Each new row is followed by what is left after taking away its nearest point in the smallest flat space through zero that holds the last named rows.
(in the rows, 128 means zero)

z_616 (3 x 11)
[[170  80  86 139  71 108 119 150 176 143 116]
 [167  97 138 114 106 100  65 122 135  57  49]
 [ 94 143 134 180 161  96 120 177 148 179 131]]
New rows:
[ 95 153  90 113  98 113 133  86 170  90 120]  [ 81 162  96 126 113 107 133  97 170 103 124]
[147 118  91 105  91 114 140 134 148 162 147]  [127 140 122 104 125 110 122 129 125 139 128]
[168 150 154 128 127 162 111 156 148 164 107]  [168 154 157 119 128 171 116 146 140 157 111]

z_39 (3 x 11)
[[155 187  96 122 143 175 187 134 114 112 125]
 [155 158 141 143 117 151 118 149 127 173 143]
 [154 155 116 140 120  89 187 186  70 165 128]]
New rows:
[149  91 130 158 173 133 124 150 132 138  64]  [152  98 129 158 174 144 124 148 136 137  65]
[198 139 115 124 142 112 135 125  95 169 110]  [179 117 116 115 148 116 115  98 116 142 105]
[130 152 128 121 145 144  89 100 146 193 108]  [119 142 111 112 153 117 121 102 127 167  96]

z_199 (3 x 11)
[[ 90 145 167  85 162 121 125 126  97 134  78]
 [100 112 127 169 168  97 129 160 156 114  94]
 [ 97  96  92 185 150 136  70 138 121  79  88]]
New rows:
[128 148 141 155 142 138 136 112 132 125 139]  [126 149 142 151 142 140 133 110 127 124 136]
[ 98 120 134 136 122 146  72 162 142  94 160]  [102 133 154 113 123 137  97 163 146 114 166]
[151 123 124 125 131 130 154 112 118 141 149]  [136 118 123 134 145 128 141 116 114 130 130]
[137  94 125 145 123 130  97 164 161 127 100]  [145 108 139 113 112 137 107 151 147 142 109]

z_197 (3 x 11)
[[157 180 179 152 134 138 132 131 143  56  65]
 [145 118 114 125 170 131 141 134 174 111  82]
 [ 75 153  92 132 217 142 208 128 146 155 134]]
New rows:
[110 170 155 160  84 157 126  80 131 128 130]  [117 135 124 146 105 153 125  83 159 144 121]
[159 144  92 138  98 147 162 170  94 133  98]  [158 137  86 135  99 146 161 170  95 139 102]
[119 154 114 123 171 171  99 141 150 108 105]  [114 145 114 119 144 166  84 138 129 124 132]

z_479 (3 x 11)
[[168 126  91 125 107  67 108 161 178 141 160]
 [113 136 118 170 101 135 162 158 129  82  81]
 [136  74  85 116 155  74 103 108  77  95 124]]
New rows:
[103 142 118 140  83 114 168 120 113 180 141]  [103 130 110 137  91 105 163 113  98 172 139]
[105 140 182  77 156 105 139 132 101 131 209]  [101 142 165 108 133  96 160 159 107  96 179]
[113 153 171 131 138 121 155 172  87 159 145]  [120 141 154 132 138  99 149 176  83 149 145]

z_118 (3 x 11)
[[200 112 123 139 143 142 105 131  84  84  79]
 [127 128 105 105  91 154 104 174 192 100 173]
 [143 155 124 142  89  71 160 131  80  83 130]]
New rows:
[131 158 101 127 141 139 132 118 151 147 132]  [142 160 100 131 138 132 134 118 138 136 126]
[148 134 102 127 149 114 167 180 169  83 128]  [134 130 115 133 174 114 174 157 158 114 114]
[121 162 119 144 117  94  59 150  78 118 137]  [106 155 123 139 132 110  52 145  96 142 139]
[138 100 117 158 173 163 114 132 161  91 145]  [119 116 123 166 162 129 141 120 140  96 151]

z_920 (3 x 11)
[[ 99  86  82  52 123 174  81 106 146 120 165]
 [167 155 152 100 183 161 147 112 124 110 163]
 [126  85 112 101 164 121 122 143  79 111 145]]
New rows:
[118 176 159 162 143 172 129 138 101 158  76]  [103 147 136 133 144 181 109 137  94 153  88]
[125 167 162 149 129 133  74 134  94 176 136]  [120 156 154 136 132 138  67 133  91 173 143]
[144 148  88 136 144 101 169 179 148 153 179]  [135 142  79 129 133 106 159 176 157 156 179]
[174 158 185 120 178 119 156 132 138 128 147]  [131 118 148 114 133 109 123 138 146 139 133]

z_111 (3 x 11)
[[208 123  98 165  99 142 149 163 103  80 146]
 [117 153  82  87 116 106 122 135 153 110 174]
 [125 173 106 157  82 208 125 161 146 107 134]]
New rows:
[170 122 173 162 158 141 138 162 132 162 167]  [147 136 161 140 157 134 131 159 149 165 181]
[108 173 122 119 166 165  82  99  86 161 136]  [142 162 111 124 164 149  91 106  73 144 146]
[119 137  84 170  93 111 159 144 143 149 153]  [110 124 105 171 108 103 158 132 137 165 136]
[155 146 147  91  83  91 136 122 171  94 139]  [148 139 173 111  88 111 135 117 164 108 113]
[122 170 149 141 102  83 112 129 161 102  99]  [131 164 152 147 103  82 115 130 155 100  95]

z_7 (3 x 11)
[[ 87 106 126 179 158 142  49 160 146 122 158]
 [133 111 130 117  99 148 104 142 127 154 121]
 [145 142 100 155 102 105 129 130 125 134 120]]
New rows:
[122 148 131 191 118 143 149 118  64 118 146]  [119 134 147 166 115 164 145 121  63 128 144]
[150 147 147  95 103 104 150 104 162 165 150]  [133 142 145 119 121 104 124 114 169 157 164]
[165 134 137 187 117  97 147 160 103 125 161]  [157 117 164 150 125 124 147 159 103 131 161]

z_713 (3 x 11)
[[124 165 103 158  56 102 108 106 189 115 133]
 [163 189 124 183  65 128 192 129 122 151 181]
 [ 93 125 143 184  96 107 151 153 142 137 131]]
New rows:
[152 107 134 180 120 209  81 100 139 140 121]  [148 103 140 186 123 209  88 107 133 143 122]
[189  99 105 105 142  99 151 105 128 165 149]  [159  84 111 125 133  84 143 116 145 162 136]
[110 119 161 121 116 153 150 169  89 107 109]  [123 137 143 111  96 150 131 148 112  97 110]
[ 85 158  96 130 128 162 125 142 143 178 138]  [ 87 153  95 119 138 165 119 140 140 176 134]
[164 137 128 114 128 135 140 143 107  85  94]  [150 134 131 131 116 126 141 149 117  85  91]
[ 80 163 155 124 187 121 117  95 138 114 132]  [ 90 178 153 135 172 122 131  94 137 119 145]

z_887 (3 x 11)
[[169 104  86 123 162 149 161 122 128 134 184]
 [182 139 127  68  80 112 164 153 121  61 170]
 [189 140 104 102 129 162 160 127 147  55 173]]
New rows:
[121 110 118 113 134 134 131 131 145  84 103]  [115  97 114 114 138 123 133 133 135 111 108]
[129 117 159 136 137 131 121 115 151 102 103]  [136 102 150 127 138 119 133 121 139 121 122]
[149  97 108 129 127  98 110 138  70 160 105]  [160 116 108 134 131 126 106 129  91 118  98]
[116  97 144  99 145 127 132 169 159 123 119]  [116  97 142 104 151 133 131 166 162 123 119]

z_188 (3 x 11)
[[117  73 115 122  84  90 136 117 127 100 137]
 [103  69 167 151 106  79  88 119 152  83 119]
 [169 148 126 150 101  96 147 150 216 135 101]]
New rows:
[ 85 155 100 109  94 108  94  94 106  87 149]  [103 184 104 118 103 114  98 105 133 101 137]
[151 103 102 120 150 124 113 170 149  88 121]  [148 109  99 115 159 136 114 168 133  93 126]
[ 92 174  93 157 120 173 135 116 109  93 164]  [ 96 164 103 169 108 152 129 120 139  83 154]
[148 176 175 151 162  83 141 119 118 137 123]  [142 152 155 137 141  75 156 111  99 130 135]
[ 96  89 104 128  82 171 138 114 110  83 123]  [112 126 119 142 103 182 132 127 140  99 107]
[109 139 148 166 175 157  92 139 129 127 113]  [120 118 109 150 135 139 129 137 130 125 123]

z_315 (3 x 11)
[[105 169 141 133 107 136 111  84 180 130 136]
 [118 149 135 130 102 153 123 111  81 136 162]
 [ 87 185 134  92  68 102 117  83 135 173 126]]
New rows:
[157 165 104 117 175 167 104 133 156  93 170]  [149 166  95  86 157 134 112 142 133 122 151]
[ 89 147 119 124  82 120 137 119 159 101 117]  [104 124 115 131  98 129 144 141 130  92 122]
[160 136 156 103 128 137 105 118 138 126  87]  [162 135 157 106 127 146 106 120 120 124  97]
[121  80 146 117 161 100 152 146 152 148 171]  [111  99 151 117 144 109 146 129 145 154 185]
[128 146 119  96  81  89  90  87 110 166 112]  [153 115 120 131 122 119  92 106 121 128 121]
[140 157 133 153 176 164 107 132  96 113 121]  [129 165 129 131 163 134 108 129 110 133 100]

z_94 (3 x 11)
[[173 110 114 144  92 161 125 122  79 119 155]
 [149  65  97 129 129 104 193 118 130 187 130]
 [172  99  87 171 152 153 131 150 103 157 160]]
New rows:
[117  94  80 163  94  94  82  99 167 114 129]  [116  97  81 163  94  96  78 100 167 111 129]
[113 109 123 165 114 171 167 153 164 168 152]  [101 130 143 151  96 173 151 145 163 142 145]
[118  83 174 139  93  93 131 147  85  96  96]  [117  87 162 158 128  96 121 167  96 108 101]
[ 94 156 144 173 116 132 174 116 153 176 106]  [108 164 145 181 103 152 156 117 132 159 118]

z_60 (3 x 11)
[[134 188  77 119  48 123 136  69 123 152 157]
 [136 114 153 114  91  87 103  89 155 136 195]
 [140  71 128 168 134 101 162  53 122 127 194]]
New rows:
[108 149 110 127  86 128 157 143 167 167 156]  [106 124 123 138 119 133 163 158 163 158 145]
[141 125 125 152 108  87 163 100 113 111  81]  [139 126 144 136 106  80 142 118 126 110  82]
[101 148 141  51 147 139 100 140 139 164  66]  [109 116 131  81 151 127 130  89 129 164 102]
[139 115 112 169 141 113 141 170 190 119 122]  [140 130 100 166 121 112 142 156 189 125 129]
[ 82 113 133 136  63  70 121 131 136 118 116]  [ 80 105 126 149  86  83 137 139 124 113  97]

z_563 (3 x 11)
[[146  93 117 126 131 133 107 145 165 160 103]
 [167 161 132  95 188 131 146 188  99  93 102]
 [165  78  90 181 165 118 127 169 108  85 104]]
New rows:
[130 131 106 197 116 157  79 142 134 131 113]  [125 169 125 164 120 161  89 143 126 132 118]
[142 137 101 135 143  77 184 143 132  59 174]  [139 126 108 111 125  86 164 136 176 110 164]
[197 130  99  94 121 133 106 143 127 138 100]  [172 138 102 113  98 127 114 111 111 126 126]
[118 125 123 124 129  85  95 146  63 143 133]  [117 122 125 116 124  88  89 144  77 159 130]
[133 141 113 119 106 108 139 149 114 192 120]  [132 139 107 136 110 103 145 148  97 171 126]

z_177 (3 x 11)
[[196 120 197  82 157 144  64  78 164  78 124]
 [132 173 172  70 117  90  45 115 146 123 126]
 [197  96 131 106 169 146  69 161 169 135 134]]
New rows:
[134 159  81 103 125 112 147 168 171 100 154]  [136 158  96 104 125 119 157 143 168  82 151]
[114  99 133  85 106 135  96  88 165 103 122]  [101  91 104 105 104 137 119 112 157 122 125]
[156 167 142  90 159 159 141 115 169  84  86]  [129 174 111 103 147 147 156 145 158 111  89]
[147  82 167  94 165 162  92 167 116 143 148]  [104 104 165 106 139 149 126 148  91 140 144]
[125 120 144 154 119 148 164  91 159  86 146]  [120 133 127 141 116 127 131 130 167 116 150]
[160 132 109 175  86 118 164 103 123 162 155]  [174 139 125 155  90 112 131 101 135 159 155]

z_849 (3 x 11)
[[ 80 129 136 108 106 140 162 174 163 139 136]
 [140 143 146 119 172 171 133 100  65  96 120]
 [183 111 101 109 183 121 147  82 122 114 147]]
New rows:
[122 127 108 106  92 171 161 111 103 113 149]  [132 123 101 122  78 150 140 106 112 122 146]
[ 94 157 124 126 170 107  99 135 125 155 174]  [ 95 158 125 127 171 108  97 133 121 154 173]
[150  92 134 121 140 160 153  82 102  97 131]  [128  92 136 134 101 143 140 108 129 115 126]
[113  90  88  83 127  81 170 143 152 114 174]  [109 112 115 113 116  98 126 133  98 102 146]

z_108 (3 x 11)
[[111 152 188 148 107 142  89 114 147 144 113]
 [140  93 119 110 158  97 100 146 122 126 102]
 [119 154 137 112 109  94  59 168 146 116 111]]
New rows:
[135 135 157 119  82 124 139 110 113 145 131]  [142 121 141 108  95 110 137 121 108 140 126]
[113 126 136 149 163 151 100 104 148 121  72]  [113 143 102 141 150 150 122 117 145 106  95]
[136  99 168 118  81 120 156 105 196 147 172]  [144  84 149 103  94  99 145 123 192 139 164]

z_916 (3 x 11)
[[152  78 111 185  80 161 155 139  78 174 147]
 [173 130  72 149  93 106 127 153 134 103 187]
 [119  87  73 113  94 108 122 136 156 160 162]]
New rows:
[131 123 114 160 164 149 154 174 121  98 145]  [108 111 114 139 168 145 149 167 136 115 135]
[ 80 154 154 129 170 166  86 158 128 118  85]  [101 134 112 145 137 158  89 173 128 125 123]
[ 86  86  83 130 157 164 175  98 137  92  82]  [106  98  72 140 151 158 175 106 136  73  99]
[ 86  95  94  88 118 133  82 106 150 108 119]  [115 109 112 125 116 152  95 112 114  92 119]
[155 151  95 131 144  88 143 166 165 121 154]  [136 135 127 138 151 114 153 154 143 150 122]
[166 152 111 152 107 153  99 143  86 149 135]  [139 154 115 119 123 141  87 134 113 153 121]

z_677 (3 x 11)
[[130 130 118  77  58  98 115 100 118 108 176]
 [136 166  81 106 117 118 107 137 158 133 177]
 [178 188 101  86 161 107 145 157 111 144 168]]
New rows:
[149 103 161 132 156 125 161 139  96  92 126]  [135 112 130 136 140 128 135 138 133  92 149]
[154 146 172 153  95 161 115 104  92 150 103]  [155 165 147 151  98 161 103 112 113 155 122]
[144 175 170 134 148  87  98 126 124 169 137]  [126 157 175 144 130  92  89 114 133 162 130]
[175 139  89 165 102 123 136 104 175 157 169]  [178 118 123 169 108 123 156  98 144 153 141]
[108 171 167 117 127 162 152 119 136  94 144]  [105 171 164 122 129 165 149 120 142  95 143]
[ 99 126 129 150 150  86 144 157 154 144 136]  [101 120 138 137 133  78 147 147 140 137 140]

z_364 (3 x 11)
[[153 154 170 162  51 136 192 163 132 124 126]
 [103 108 174 120 150 179 143 101 103 183 150]
 [107 138 176 179  49 147 186 145 162 107 117]]
New rows:
[144 133 105 116 143 164 121 115  97  93 101]  [138 133 117 125 130 171 133 116 101  93 101]
[122 120 162 178 108  70 150 152 180 184 104]  [127 114 145 157 143  66 126 142 165 196 110]
[162 158  91 117 119 164 169 155 150 104  76]  [140 142  98 108 146 182 157 134 144 123  83]
[ 67 168 151 100  66 184 114 109 175 144 145]  [110 181 118  76  85 155  95 124 154 144 147]
[115 101 123 109 115 110 146 114 112 148 148]  [115 104 116 114 108 102 144 118 120 135 143]

z_666 (3 x 11)
[[117 164 163  99 151 116 185 129 139 153 185]
 [108 152 144 144 118 133  68 165  96 161 164]
 [ 81 112 165 134 115  98 113 132  88 131 132]]
New rows:
[175 120 146  91 164 128 142  93 129 139 105]  [161 122 154 102 155 127 109 108 109 149 112]
[126 161 144 127 160 105 111  82 149 167  90]  [125 160 143 130 157 106 102  85 145 168  89]
[ 96 146 161  84 107 148 118 172 163 121 158]  [104 124 146  89 101 149 117 159 167 101 125]
[ 82 106 163 112 174 115 126 151 133 161 154]  [111  95 129 120 171 133 116 144 151 145 123]
[148 173 147 155 119 128 175 151 128 140 161]  [144 144 136 168 105 124 154 143 117 120 124]
[133 101 171 123 117  99 103 101 136  82 150]  [153 118 157 123 123 116  98 109 150  91 161]

z_679 (3 x 11)
[[ 64 131 124 135 138 153 103  84 123 141 164]
 [137 145 128 135 150 134 143 103 154 115  92]
 [146 126 159  95 133 150  78 143 131 122 118]]
New rows:
[ 97 155 111 107 118  93 113 132 135 166  65]  [ 92 150 110 106 111  92 108 138 127 171  77]
[ 96 121 125 124 106 202  96  78 112 124 187]  [155 123 119 130 101 172 141 109 123 110 145]
[129 147 110 154 153 137 134 143 147 100 114]  [122 138 113 147 143 138 119 155 133 107 134]
[153 111 187 138 103 119 203 102 144 195 136]  [146 111 203 122 109 138 169  98 145 195 139]
[194 111 155 137 136  99 152  78  90 153  90]  [165 105 158 133 133 111 128  71  78 163 119]

z_642 (3 x 11)
[[158 132 111  71 133 144 105  46 167 122 126]
 [141 119 131 146 162 139 184 123  95 115 150]
 [150  94 112 114 135 134 117 131 128 137 143]]
New rows:
[148 131  91 127 163 171 172 140 167 144 175]  [123 155 101 133 138 159 149 154 181 147 154]
[ 81 169  85 162  96 128 135 141 114 104 136]  [108 141  68 139 107 138 127 124 119 109 150]
[159 157 103 141 140 120 148 119  97 166 149]  [151 164 104 136 125 114 126 123 110 171 138]
[170 171 123 104  91 150  88  92 111 110  91]  [171 148 124 130 103 149 111 132  82 114 107]

z_737 (3 x 11)
[[118 189  94  94 171 137 194 143 150 124 173]
 [131 110 114 100 144 122 156 105 123 168 153]
 [150 169  67  76 130 114 164 112 124 156 113]]
New rows:
[136 181 186 109 111 155 156  77 104  91 129]  [139 162 189 107 107 151 151  66  98 105 128]
[131 139  99  81 139 116 157 164 133 159 130]  [124 116 130 111 127 120 126 171 131 142 122]
[149  95 115 122 118 123 105  74 117  57 181]  [153 113 101 113 117 121 111  76 118  55 174]

z_331 (3 x 11)
[[125  63 180 125 148 108 127 162  88 134 134]
 [110  89 107 127 132 131 148  55 172 138 167]
 [147  97 177  90 100 135 118 158 185 142 144]]
New rows:
[ 86 127 101 168 146 135 120 123 138 152 108]  [ 95 120 122 155 137 136 114 145 149 155 108]
[ 96 116 135 122  75 148 151 125 135 112 101]  [ 93 113 134 128  82 144 152 125 120 110  99]
[112 138  89 105 132 129  85 130 156 165 151]  [109 127  99 111 143 121  84 144 127 163 145]

z_74 (3 x 11)
[[109 166 102 128 154 159 157 111  94 133 136]
 [ 73 107 147 110 122 127 146 149 152 140 100]
 [124 133 116 108  82 134  97 147 161 133 140]]
New rows:
[155 121 145 102 144 177  99 136 209 113 111]  [155 132 141 112 172 184 120 121 183 112 110]
[134 147 125 126  95 149 125  80 109  79 136]  [117 126 143 123  97 139 132  89 121  82 119]
[129 186  87 121 158 156 130  90 137 115 149]  [126 140 124 122 151 124 123 106 164 113 125]

z_822 (3 x 11)
[[ 71 140 139 121 122 181 133 113 164 143 117]
 [119  76 132 118 125 126 178 139 121  82 128]
 [102 103 150 156 164 150 140 132 178 105 185]]
New rows:
[168 137 114 166 143 133 110 113 117 140 138]  [144 122 116 152 132 151 134 111 119 129 122]
[116  98 129 161 123 134 150 138 165 122  71]  [137 113 126 171 130 118 129 139 160 133  81]
[130 169 152 167 152 128 125 131 119 134 141]  [123 153 149 152 138 130 147 132 107 121 121]
[120 115 152 115 170 148 140 121 140 132 143]  [136 124 143 107 159 134 133 121 119 140 125]
[130  82  80  71 157 115 100 125 139 118 137]  [122  94  81  71 156 124  91 120 146 130 134]

z_449 (3 x 11)
[[129 132  91 164  80 105 136 146 104  95 144]
 [152 131 146 127 176 125  84 155 106 115 137]
 [148 114 161 113 177  80 135 178 119 155 168]]
New rows:
[105 118  92 101 173 117  87 140 109 172 158]  [ 94 121  73 111 140 126  98 123 113 163 148]
[137 118 134  88 127 137 146 139  90 128 127]  [135 120 128  92 119 143 144 133  90 122 122]
[107 131 139 147 172 163 120 122 116  80 124]  [ 99 123 137 145 155 141 155 127 125  98 137]
[175 144 144 120 116  83 111 125  98 175 140]  [166 149 134 122 101 106 107 102 105 167 121]
[121 165 171 115 129 151 132 111 130 125 119]  [125 163 162 127 117 131 139 128 119 118 134]
[136 142  87 119 131 142 141 152 108 106 169]  [130 141  99 104 141 157 145 135 124 122 157]

z_776 (3 x 11)
[[146 140 201 107 109 178 115 128  95  98 142]
 [102  85 164 105 145 133  64 133 146 150 167]
 [ 91  62 192  92 105 156  44 100 171 141 153]]
New rows:
[ 91 140 164 148 118 159 161 100 112 152  88]  [ 84 134 154 149 144 144 149 117 111 168 106]
[138 107 112 145 157 141 152 123 116 159 127]  [138 103 129 139 144 154 146 114 118 152 125]
[168  96 171 111 138 132 112 123 111  97 170]  [164  98 127 127 133 109 135 113 129 104 146]
[127 167 126  86 115 148 153 165 147 110  94]  [114 150 124  82 128 139 132 169 158 125 108]
[155 111 104 129 113 132  91 160 168 119 136]  [166 126 108 131 111 138 104 163 154 109 133]

z_135 (3 x 11)
[[123  83 119 170 140 138  89 106 139 111  45]
 [ 92  87 132 133  92 158 140 119 160 167  94]
 [160 118 142  80 107 135 118 123 151  98  82]]
New rows:
[125 141  89 131 143 118 128 120  84 109 126]  [117 130  96 114 120 131 139 119 101 123 118]
[144 107 144 109 144 162 166 105  83  96 115]  [130 105 141 121 144 164 172 106  81 110 125]
[106 110 155 172 110  80 107  91 174 124  93]  [118 138 160 147 109  70 122 103 165 122 135]
[117 150 113 149  89 161 130  99 134 105  82]  [120 171 112 146  97 151 139 107 121 107 118]

z_546 (3 x 11)
[[141 125 118 121  75 139  55 130  99 145 117]
 [142  90 129 131  60 112 125  92 134 149  97]
 [118 120 106 156 169 115 162 142 127 115 163]]
New rows:
[100 172 143 168 172 144  85 135 118 100  80]  [104 139 133 186 146 124 107 114 125 108  76]
[ 94 151 162  86 166  84 107 113 104 139  99]  [ 96 126 139 110 155  69 112 110  96 142 113]
[102  93 110 109 149 112 169 149 108 137 103]  [105 103 114  98 139 122 141 153  99 140  97]
[154 103 116 126 133 170  98  93 155  99  92]  [149 102 105 138 152 166 108 102 152  93 109]
[161 131 155  88 106 134 114 160  89 126 140]  [158 116 150 102 115 120 149 153 100 123 147]

z_228 (3 x 11)
[[107 152  88 181 129 105 131 118 126 161 170]
 [155  79 125 105 168  93 148 128 112  98 188]
 [137 114 127 211 127  85  92 160 112 149 168]]
New rows:
[115 172 114  86 148 148 170 100 154 118 145]  [133 151 143 130 138 131 130 137 144 120 140]
[ 94 121 114  95 102  99  93 126 105 155  95]  [ 99 111 110  92 112  89  99 125 101 150 113]
[ 86 149 112 132 114 128 165 143  88 158 128]  [104 125 134 120 119 125 157 157  83 141 123]

z_47 (3 x 11)
[[136 119 138 141  60 131 193  49 127 132 140]
 [139 153 129 118 175 130 110 113 132  97 204]
 [103 164 143  74 107 124 110 133 105  58 113]]
New rows:
[129 118 100 119 165 169 113 137  92 159 128]  [125 124 107 110 139 169 128 116  86 144 126]
[ 88 152 147 137 166 145 160 109 128 171 115]  [ 83 161 150 124 164 144 154 112 123 154 114]
[120 155 132 160 153 158 128 167 110 166 171]  [109 160 140 144 115 157 141 154  99 147 147]
[ 85 166 173 102  93 174 165 138 106 123 162]  [ 92 150 163 123 118 175 154 163 116 157 155]
[ 95 113 118 101 125  91 131 125 154  94 171]  [ 96  97 113 115 120  91 135 137 158 120 146]
[135 129  82 168 135 168 123 159  90 114  92]  [139 137  86 165 130 169 134 132  90 101 120]

z_303 (3 x 11)
[[125 108  74  88 131 128 136 169  98 130 138]
 [133  76  33  68 105 130 130 163  92 138 166]
 [130  98  84  87 117 121 142  91 102 161 156]]
New rows:
[126 163 145 130 124 146 131 115 139 116  81]  [130 143 115 114 110 147 129 117 132 121  98]
[160 103 130 130 140 185 140 125 120 122 143]  [157 111 138 131 149 183 144 125 118 123 136]
[152 138 114 167 112 129 138 183 149 149  99]  [151 133 112 154 113 123 150 144 139 172 107]
